The rows are grouped in 3 ways, from coarse to fine. Each group lies inside one group of the grouping before and may be the whole of it. The rows also spread widely along 4 directions, which tell nothing about the answers.
Some rows, each with its group in each grouping after it:
[-11.3  34.5  19.4  26.0   3.3  32.0 -14.3 -45.7  36.8  57.2 -15.6   5.3
   6.1  61.3   9.7  14.7]  z_109 z_391 z_416
[ -5.3 -16.6 -34.5 -19.0  -2.1 -32.3   0.5 -35.0  -6.9   4.9  -3.8  -0.2
 -13.5  17.0  17.7  -8.1]  z_829 z_342 z_602
[-21.3   6.9 -17.2  -2.7  -0.1 -15.8  15.3   6.9  11.8  12.8 -10.0 -10.5
  25.6  26.4 -19.9  -0.8]  z_109 z_391 z_221
[ -1.4 -47.4 -41.5 -12.8 -27.6 -56.2  40.7  17.9 -13.0 -34.6  13.1 -17.1
 -19.6  -3.9   1.2  -5.3]  z_829 z_432 z_823
[-35.5   0.3  16.2  16.6   2.4 -26.9  12.4 -22.4   7.7  19.3 -15.2  19.7
  11.1  60.5  -6.2   6.0]  z_109 z_190 z_101
[-13.1 -35.6   1.0   5.7  -8.0 -31.2   2.5 -24.4  12.2  15.0  -0.2  29.6
  -7.0  45.2  -1.0  25.4]  z_829 z_342 z_706
[ -3.1  17.8 -16.6   1.7   0.2  29.7  -9.5 -27.8  12.8  34.8 -18.2 -29.5
 -11.4  33.4  13.9 -10.7]  z_109 z_54 z_90
[-44.7   6.5   5.8  10.1  27.3   3.8  15.7 -15.8  -1.2  27.2 -20.0  12.4
  18.2  71.7 -11.9  11.6]  z_109 z_190 z_397
[-31.3  -5.5   0.5  -6.4   2.7 -28.7  15.9 -24.3 -11.4  18.3 -22.6  16.4
  16.0  53.9   7.8  -1.8]  z_109 z_190 z_723
[ 21.2 -22.4  -1.9  25.0  -4.0 -21.4  -5.2 -29.7  14.9  20.7  20.3 -11.1
 -34.9  16.5  -8.2  10.9]  z_829 z_342 z_126
[-23.5 -30.5   0.3   6.2 -29.0 -45.7  30.8   1.7   4.3   0.5 -21.6   8.1
  10.9  42.9 -13.9  16.2]  z_109 z_54 z_971
[-15.1 -26.8 -25.3  11.0   7.2  -6.5  31.7   6.3   1.6  -8.4   5.1  -4.2
   0.6  27.4 -15.2  19.5]  z_829 z_432 z_823
[  1.9  12.1  -5.8  -4.8   5.6   5.5 -11.0 -46.1  -9.9  30.2  -9.2  -5.5
 -13.4  29.9  33.8 -26.1]  z_109 z_190 z_723
[ 17.6 -17.6 -19.2  -5.8 -39.2 -33.9   7.5  -6.1  -9.1  -4.0  -7.7 -30.4
 -20.4  -2.6  10.1 -26.9]  z_109 z_54 z_971
[ 19.5 -43.9  -2.7  28.6 -25.0 -33.1  13.0  -6.9  15.4   1.6  19.9  -1.7
 -31.5   5.0 -20.0  11.8]  z_829 z_342 z_706
[-12.3   2.6 -28.1 -20.4  -8.5 -33.0  13.8   5.8   2.5   1.9  -7.9 -21.4
   8.8   1.9  -6.7 -18.7]  z_109 z_391 z_221
[ 26.9 -31.9  10.4  15.9 -30.9 -32.1 -13.3 -44.4  15.7  11.5  12.7  18.7
 -37.8  20.9  20.5   1.6]  z_829 z_342 z_706
[ 21.4 -40.0  -9.0  33.2 -13.6 -18.1  17.4   4.3  15.0  -1.7  18.7  -7.8
 -30.3   6.2 -36.4  17.9]  z_829 z_342 z_706

New rows. What belongs after each?
[-21.3   9.3 -16.5   7.3   8.3  -2.8  24.9  16.1  19.9  20.8  -7.5 -11.9
  25.1  28.9 -30.5  13.7]  z_109 z_391 z_221
[-15.3 -21.5  -4.8  19.1  15.2   6.0   1.1 -23.4  17.2  26.3  -4.5  12.0
  -9.7  43.8 -21.7  31.7]  z_829 z_342 z_706
[  4.6   9.3  -9.1   4.3 -12.3 -12.1  -8.8 -29.5  -6.4   9.1   3.6 -25.2
 -30.3  10.3  13.3 -42.1]  z_109 z_190 z_101
[  9.1  33.0 -18.3 -17.0   1.8  10.7 -24.1 -33.3  14.0  31.8  -6.4 -25.2
  -6.6  10.8  26.0 -36.0]  z_109 z_391 z_221
[  4.2  -3.2  21.3  21.5 -32.7 -39.7  -4.6 -30.7   9.5  15.4   4.0   7.4
 -22.4  34.2  20.1 -18.8]  z_109 z_190 z_101
[ 18.6 -10.0 -33.7   5.4 -19.8  -2.2  17.9  18.1  -0.7   0.3   4.5 -59.1
 -30.4 -17.9 -17.3 -24.8]  z_109 z_54 z_90
[ 14.3   3.2  -9.4  21.1  13.3  22.7 -20.5 -55.8  16.3  36.0   7.7  -4.3
 -21.5  32.8  14.5   2.2]  z_829 z_342 z_602
[ 40.7  12.3   5.7  40.8 -28.7  -0.1   5.1   4.4  27.2  19.6  22.0 -43.2
 -17.8  -7.5 -10.1 -16.5]  z_109 z_391 z_221
[-26.5 -31.9 -13.2  15.1   6.3 -10.9  39.2   1.2   8.5  -2.1   0.2   8.1
   7.7  48.0 -16.2  32.0]  z_829 z_432 z_823
[  7.8 -13.0  -1.2   4.5 -29.4 -41.3  11.6 -12.4  -9.4  -0.6   4.7 -22.2
 -29.4   5.4  16.6 -30.3]  z_109 z_190 z_397
[-32.7  -7.8  20.7  10.5  -3.5 -29.5  21.0 -17.7   2.6  20.9 -11.8  20.2
   7.6  67.4   1.6  10.6]  z_109 z_190 z_397
[-36.2  26.5  -4.4  -4.0  32.3  27.8 -13.7 -41.3  -1.0  38.3 -24.8  -0.3
  10.7  56.8  -1.1 -15.7]  z_109 z_190 z_101
[-29.2 -29.1   3.5  11.3 -26.6 -32.4  36.4  10.2  16.5   9.1 -15.1   5.7
   7.4  47.9 -19.4  30.2]  z_109 z_54 z_90
[ 12.3 -13.3  25.4  53.0 -22.3 -14.9  12.0 -21.2  12.6  26.8   9.3   4.7
 -16.3  37.9   3.6   1.2]  z_109 z_190 z_723
[ 12.4 -32.0  -5.0  47.8   0.1  -0.3  21.2   7.9  13.7   7.5  17.6  -8.0
 -18.9  14.6 -45.1  28.9]  z_829 z_342 z_706
[-20.2   5.5   6.3  16.3  11.7   7.5  10.0 -16.5  -2.6  21.6 -11.7  -5.9
  -2.6  54.5  -3.7   0.9]  z_109 z_190 z_397
[ 15.7   2.8 -21.7  -0.8 -24.8   2.1   0.1 -13.4   5.0  14.7  -4.0 -42.5
 -29.7  -0.8   6.5 -27.0]  z_109 z_54 z_90
[-11.6 -25.3  14.3  33.0 -30.9 -53.9  33.2  11.6   2.3  -7.1  14.8  -3.7
  -9.5  25.5 -27.3  -0.3]  z_109 z_190 z_101
[-11.2   3.8   9.2  26.1  -9.8  14.1   4.8 -30.9  29.9  42.3 -11.3   2.3
  -2.9  59.6   5.6  16.4]  z_109 z_54 z_90
[ -7.0   1.3   1.7  21.1  -6.5 -17.6  11.7  -4.3  -2.4  11.0   2.9 -19.6
 -11.5  18.8 -15.9 -18.5]  z_109 z_190 z_101
[-42.3  19.5 -22.3 -51.0   5.6 -31.8 -11.6 -36.0   0.8  18.7 -37.9  13.5
  25.2  38.6  33.5 -21.0]  z_109 z_391 z_221
[ -2.5  -1.3 -12.5   3.9 -23.9 -40.5  20.4  18.2  12.6   6.2   0.8 -18.0
   3.8   8.7 -11.7  -8.8]  z_109 z_391 z_221
